The first 4 rows are patterns. Each new row is the sum of 2 different patterns, raised or lowered, with some noise. Before adding, each is slid sideways (what falls off one end comes back at the other) and multiplied by a number that may be negative. Names go in the order of the patterns.
In the rows, zero is written as 128.
Known rows, each followed by the names of its patterns:
[ 97 135 159 148 140 166 131 114 136 126 139 142 137 143 134 145 139  94
 130 140 130 145 138 129 128 123 128 134  73 151 135 133  82  96 138 105
 102 137 127] => X
[129 167 120  91 127 132 120 143 147 124 133 119  86 105 135 128 183 120
 122 129 148 111 139 149 138  79 128 137 130 116 148 108  87 132 104 138
 101 119 153] => Z
[135 122  77 113 159 130 120 181 129 137  95 104 144 162  89 128 168 138
 156 124 125 135 143 130 127 129 127 155 112 158 127 125  98 117 139 118
 112 117 112] => H
[183 143  73 102 119 149 167 122 125 152 105 131 144 123 106 137 129 142
 118 128 154 142 131 130 131 124  94 132  91 113 137 151 118 142 173 130
 124 127 100] => B

New rows, each followed by the names of its patterns:
[118 150 150 200 172 142 187 183 146 154 181 142 104 137 117 111 157 180
 140 163 170 141 140 139 126 171 152 146 133 137 165 163 139 150 169 142
 154 157 198] => X B
[135 130 159 134 170 116 120 139 185 167 126 161 163 133 142 157 142  98
 125 132 121 143 148 141 152 136 137 131 131 159 131 119 172 144 106 140
 122 149 153] => X H
[127 158 153 104 134 140 115 118 142 108  87 110 101  95 115 126  97 114
 110  99 100 100 104 103 106 124 109 117 115  96 125 116 119 106 106 116
 174  81 107] => X H
[148 127 142 152  98 108 133 122 153  98 124 176 149 146 120  62 130 137
 109 157 132 114 126 135 117 131  61 154 133 109  68  92 134  96 101 159
 120 118 140] => X B
[108  92 159 120 112  76  86 124 104  87 111  95 110 108  76  92 135 107
 110 154 101 110  82  89 123 141  93 107 159 127 129  97 113 110 104 112
 115 112 121] => H B
[137 129 154 133 135 132 145 145 194 116 128 205 179 148 128 128 148 131
 116 159 125 131 158 161 137 142 128 149 138 120 124 137 160 142 141 173
 133 173 157] => X B
[125  81 115 135 130 134  95 137 181 155 159 118  92 140 131 119 154 133
 126 138 154 129 108 120 145 134 120 125 128 128 126 131 160  93 170 146
 124  88 122] => X B
[152 175 138 132 150 115 161 149 115 122 131 198 183 148 122 152 138 168
 134 143 149 161 166 154 135 150 180 158 147 149 147 157 104 169 111 128
 138 159 145] => H B
[153 111 174 157 165 149 150 161 139 105 167 157 134 151 188 163 153 177
 188 148 156 154 170 155 175 191 160 181 158 151 163 151 156 146 169 179
 158 151 161] => X Z
[154 163 110 144 175 151 164 141 142 117 149 143 134 147 142 160 122 159
 134 137  72 144 150 129  90 104 129 126 113  97 121 136 142 150 192 144
 171 110 105] => X H
[142 154 158 131 138  99 149 165 140 127 168 112 109 151 121 134 125 134
 165 135 170 145 119 137 144 135 147 139 138 128 128 114 133 141 146 201
 135 131 139] => Z B
[109 112  83  90 110 104 117 126 139  81 108  63 138 120 101  97 131 105
 102  94 155 144 111  82 118  97  87 143  99 153 116 121  91 114 105  43
 108 120 112] => Z H
[122 121  98 121 116 100 117 152 151 127 159 119 118 128 108 128 115 131
 144 120 132 130  86 111 128 118 135 143 126 116 113  94 126  76 137 115
 128  75  85] => X Z
[109 113 115 121 103  94 108 105 109 103  91 157  94 105 119 120 112 107
 123 130 125 122 161 100 141 121 139 144 112 107 140 106 137 159 100  68
 122 106  57] => X H
[ 75  59 114  76  46  76 130  84  81  66  90  99 102  84  71 102  23  98
  73  83  92  32  52 139  75  39  75  41  62  78  65  70 107  96  68  77
   7  97  55] => Z H
[114  99  88  96 105  91  96  91  93 145  88 113  98  88  73  92 108  98
  90  89 130  86  93  60 127 146  94 112 155  93 108 103  78  90 109  62
  72 127 119] => X H
[151 168 167 150 132 106 105 185 154 150 119 131 156 183 124 150 178 135
 103 153 147 131 139 159 135 105 147 139 161 121 136 165 140 154 141  86
 132 152 152] => Z B
[ 63 115 122  83 128  82  75 104 100  88 113 120  98 105  81  77  68 110
 101 161 103  89 107 125  94 120 116 115  91 109  93 103  96  89  86  67
 124  95 102] => Z H
[ 98 118 144 123  94 137 141 147 124 144 150 133 133 127 134 131 102 136
 101 124 140 128 120 145 164 137 128 126 102 169 138  85  82 131 148 164
 100 112 152] => X B
[154 169 153 212 190 191 175 202 196 199 213 179 185 207 212 155 148 178
 162 213 208 184 193 176 174 181 183 165 196 214 208 171 186 158 197 188
 184 171 192] => Z B
[131  98 107 140 135 111 158 141 103 120 155 136 110 154 135 120 152  95
 128 172 152 147 121 116 142 107 116 153 130 131 138 143 123 126 121 141
  91 128 128] => X B
[130 168 127 120 139 170 137 102 112 122 140 127 142 126 129 138 143 133
 120 140 122 135 129 147 141 129 143 146 156 144 147 146 162 138 123 128
 121 103 138] => H B
[119 120 121 129 123 123 124 143 134 119 156 133 139 119 119 139 181 100
 128 154 164 165 126 144 152 135 134 149 129 117 139 118 132 131 139 113
 132 134 121] => X H
[ 93 171 121  89 112 111 110 131 138 108 131 115 133 125  89 127  79 125
 142 140 126 118 119 119 128 126 120 146 164 124  99  87 128  91 119 104
 148 129  98] => Z H
[ 44 115 113 108 145 129 101 130 168 117 108 113  84 189 113  85  85 100
 106 141 115  98 119  80  99 132 101  46 108 140 125  96 159 138 132  85
  91 129 139] => H B
[ 52  69  96  58  78  78  65  55  72  72  74  64  94  89  76  77  68  70
  72  55  79  55  63 114  77  66  80 127  95  67  86  74  99  83  61  56
  51  76  89] => X B
[107 119  83 171 147  73  98 118 133 150 118 116 147 119 133 133 116  81
 132 123 132 105 127 139 127 119 140 123 116  89 129  81 118 146 138 124
 131 174 126] => Z B
[134 135 136 120 118 146 117 136 138 150 140 125 137 143 119 147 131 137
 146 130 118 121 127 104 130 115 154 157 130 116 169 134 104 128 115 139
 139 132 128] => X H
[151 106 156 160 147 134 192 147 132 148 189 153 151 155 172 142 173 227
 140 174 146 210 184 129 170 138 160 192 176 150 146 133 135 138 151 174
 190 179 146] => X Z
[134 107 144 114  83 122 113 124  87 104 134 104 148 118  88 119 116 107
 126 128 114 117 107 100  99 119 118 156 111 115 120 139 106 125 155 118
  78 115 142] => X Z
[120 129 132 115 115 126 140 157 150 111 125 124 136 101 118 113  93 112
 102 139 173 108  90 150 130  75 127 128 123 141 108 127 128 104 119  95
 108 159  98] => Z H
[156 139 179 154 136 136 143 135 127 145 151 147 156 145 130 170 158 172
 152 123 159 161 130 157 160 135 133 149 137 131 139 159 143 134 135 139
 141 140 146] => X B
[128 163  96  83 117 137  66 124 164 126 146 111 112 124 122 122 111 118
 159 145 107 145 112 119 105 122 137 118 109 170  95 124 118 135 146 138
 149 145 154] => X H
[172 135 121 117 187 162  95 120 142 165 191 141 101 163 127 141 167 141
 115 145 133 151 134  85 183 157 145  96 109 142  80 118 107 120 118 166
 157 170 192] => X B
[145 110 147 150 147  94 169 145 135 106 151 152 121 126 159 133 136 173
 166 173 146 186 152 120 150 121 158 177 154 155 156 149 139 123 144 158
 171 170 148] => X Z
[153 120 142 147 137 127 131 166 197 153 109 193 161 103 134 141 141 126
 125 124 114 143 153 138 123 149 108 138 135 165 143 128 175 156 146 154
 126 142 184] => X H
[118 133 139 127 116 114  98 116 121 157 118 124 121 103 112 149 128 126
 127 127 165 119 140 122 178 149 131 150 140 120 110 157 140 100 108 121
  87 115 141] => X Z
[62 96 69 83 79 68 69 48 71 97 73 61 74 63 62 74 73 90 97 99 75 69 32 82
 72 57 62 84 67 70 49 94 90 75 77 72 50 85 98] => Z B
[133 115 125 130 113 125 124 136 131 125 114 128 132  86 145 118 139  76
 107 138 128 115 127 133 114 139 159 141 140 182 138 101 134 134 107 136
 132 157 146] => X H
[116 121 140 120 123 151 129 104 115 114  81 113 137 122 151 114 114 120
 124 114 121 128 152 101 119 128 117 111 133 114 107 127 112 165  98 114
 134 157 161] => X Z
[115 155 133 167 167 157 158 156 169 160 121 136 172 134 167 161 173 159
 140 161 167 109 183 157 161 141 132 143 130 132 128 153 116 180 195 162
 139 211 158] => X H
[144 114 126 157 143 133 119 113 107 141 121 142 104 106 138 129 113 133
 122 118 132 133 131 134 149 129 124 148 125 151 142 128 125 136 131 111
 112 131 134] => X B
[ 91 150  75  90  77 154 111  87 122 143  96  90 135 102  74  88  81  63
 129 121  68  99  93  51  90  74 114  95  75 110 122  84  69  73  69 100
 102  98  86] => X H
[129 136 115 122 137 148  92 121 128 123 107 109 106  53 112 106 146  87
 122 174 121 147 110  64 161 133  69 110 129 134 154 105  82 118 107 121
 175 109  96] => Z B
[136 151 119 137 130 147 144 119 127 165 118 145 129 171 167 118 146 157
 125 140 181 139 104 114  97 106 135 146 119 145 119 111 119 144 129 115
 124 170 122] => X Z
[152 144 127 158 120 121 144 145 136 151 163 143 138 146 129 146 146 114
 123 139 150 157 135 134 147 128 109 156 138 127 116 122 149 120 124 152
 143 124 142] => X B
[214 128 136 167 154 100 136 151 122  91 153 146 145 121 150 113  87 140
 105 140 142 132 155 141 168 125 100 139 149 134 151 204 122 140 128 137
 144 140 157] => X Z
[136  92  97 118 130  99 129 157 119 119 115  94 154 124  80  95 110 151
 148 112 117 133 100 122 132 121 105 122 146 120 113 118 158 144 120 131
 134 113 100] => X B
[143 150 135 139 146 167 149 130 159 135 144 158 184 155 153 152 170 162
 149 146 138 186 175 131 145 158 111 141 142 169 169 157 138 170 149 102
 144 134 153] => Z H
[138 136 146 132 146 127 141 155 128 148 124 144 168 126 132 121 133 150
 139 138 148 132 126 179 123 137 159 181 159 133 128 160 136 138 154 141
 113 117 128] => X Z
[192 140 142 191 154 173 173 142 165 168 143 164 162 153 173 199 172 159
 156 138 166 153 154 150 170 154 154 175 186 182 166 160 159 158 166 162
 159 181 159] => Z B
[139 145 145 139 147 102 137 136 146 111 143 142 122 123 154 134 126 153
 164 133 148 168 141 127 152 132 130 149 136 153 132 148 157 119 155 145
 128 151 146] => X Z
[160 144 182 180 119 123 147 147 173 135 148 182 168 194 159 116 176 144
 158 179 202 170 162 166 142 155 181 162 213 194 170 144 179 156 137 182
 165 147 181] => Z H
[145 123 139 160 134 130 132 120 161 141  96 121 147 148 150 160 137 152
 116 131 151 150 114 140 155 147 143 133 146 145 145 138 137 135 125 151
 118 146 140] => H B
[196 128 171 209 182 194 163 190 167 180 172 188 185 167 207 164 194 169
 178 139 149 175 154 141 159 160 174 165 116 151 195 166 161 215 164 190
 136 143 185] => X H
[143 170 177 143 152 122 160 153 134 134 157 146 142 151 196 149 173 160
 152 130 166 158 120 162 151 164 177 104 142 175 173 172 140 124 159 149
 125 168 148] => Z B
[148 150 176 170 108 114 139  87 136 132 159 157 119 118 164  98 100 130
 108 143 139 122 115 124 127 134  83 126 144 109  88 104 158 116  98 143
 140 112 144] => X H
[111 102 128 135 127 131 101 114 169 119 153 114 105 100 114 120 122 107
 105 109 135 115  79 104 152 124 106 163 122 128  92 104 150 149 106 129
 152 122 148] => H B
[160 167 113 154 137 142 149 146 127 216 143 120 145 145 140 160 161 148
 114 149 156 155 124 173 116 122 156 152 163 124 149 179 157 188 140 126
 183 161 125] => Z H
[124 120 115  94 101 129 126 172 125 121 108 139 130 141 145 163  83 131
 124 121 127 161  90  89 152 111 151 102 121 157 138 166 121  95 128 146
 114 156 149] => Z H
[ 90 109 124 108 132 113  73 107 142 121 107 161 145 131  87 108 126 145
  93 125 162 131 145 157 109 126 133 157 146 120 140 163 106 148 144 118
  79 103 124] => X H
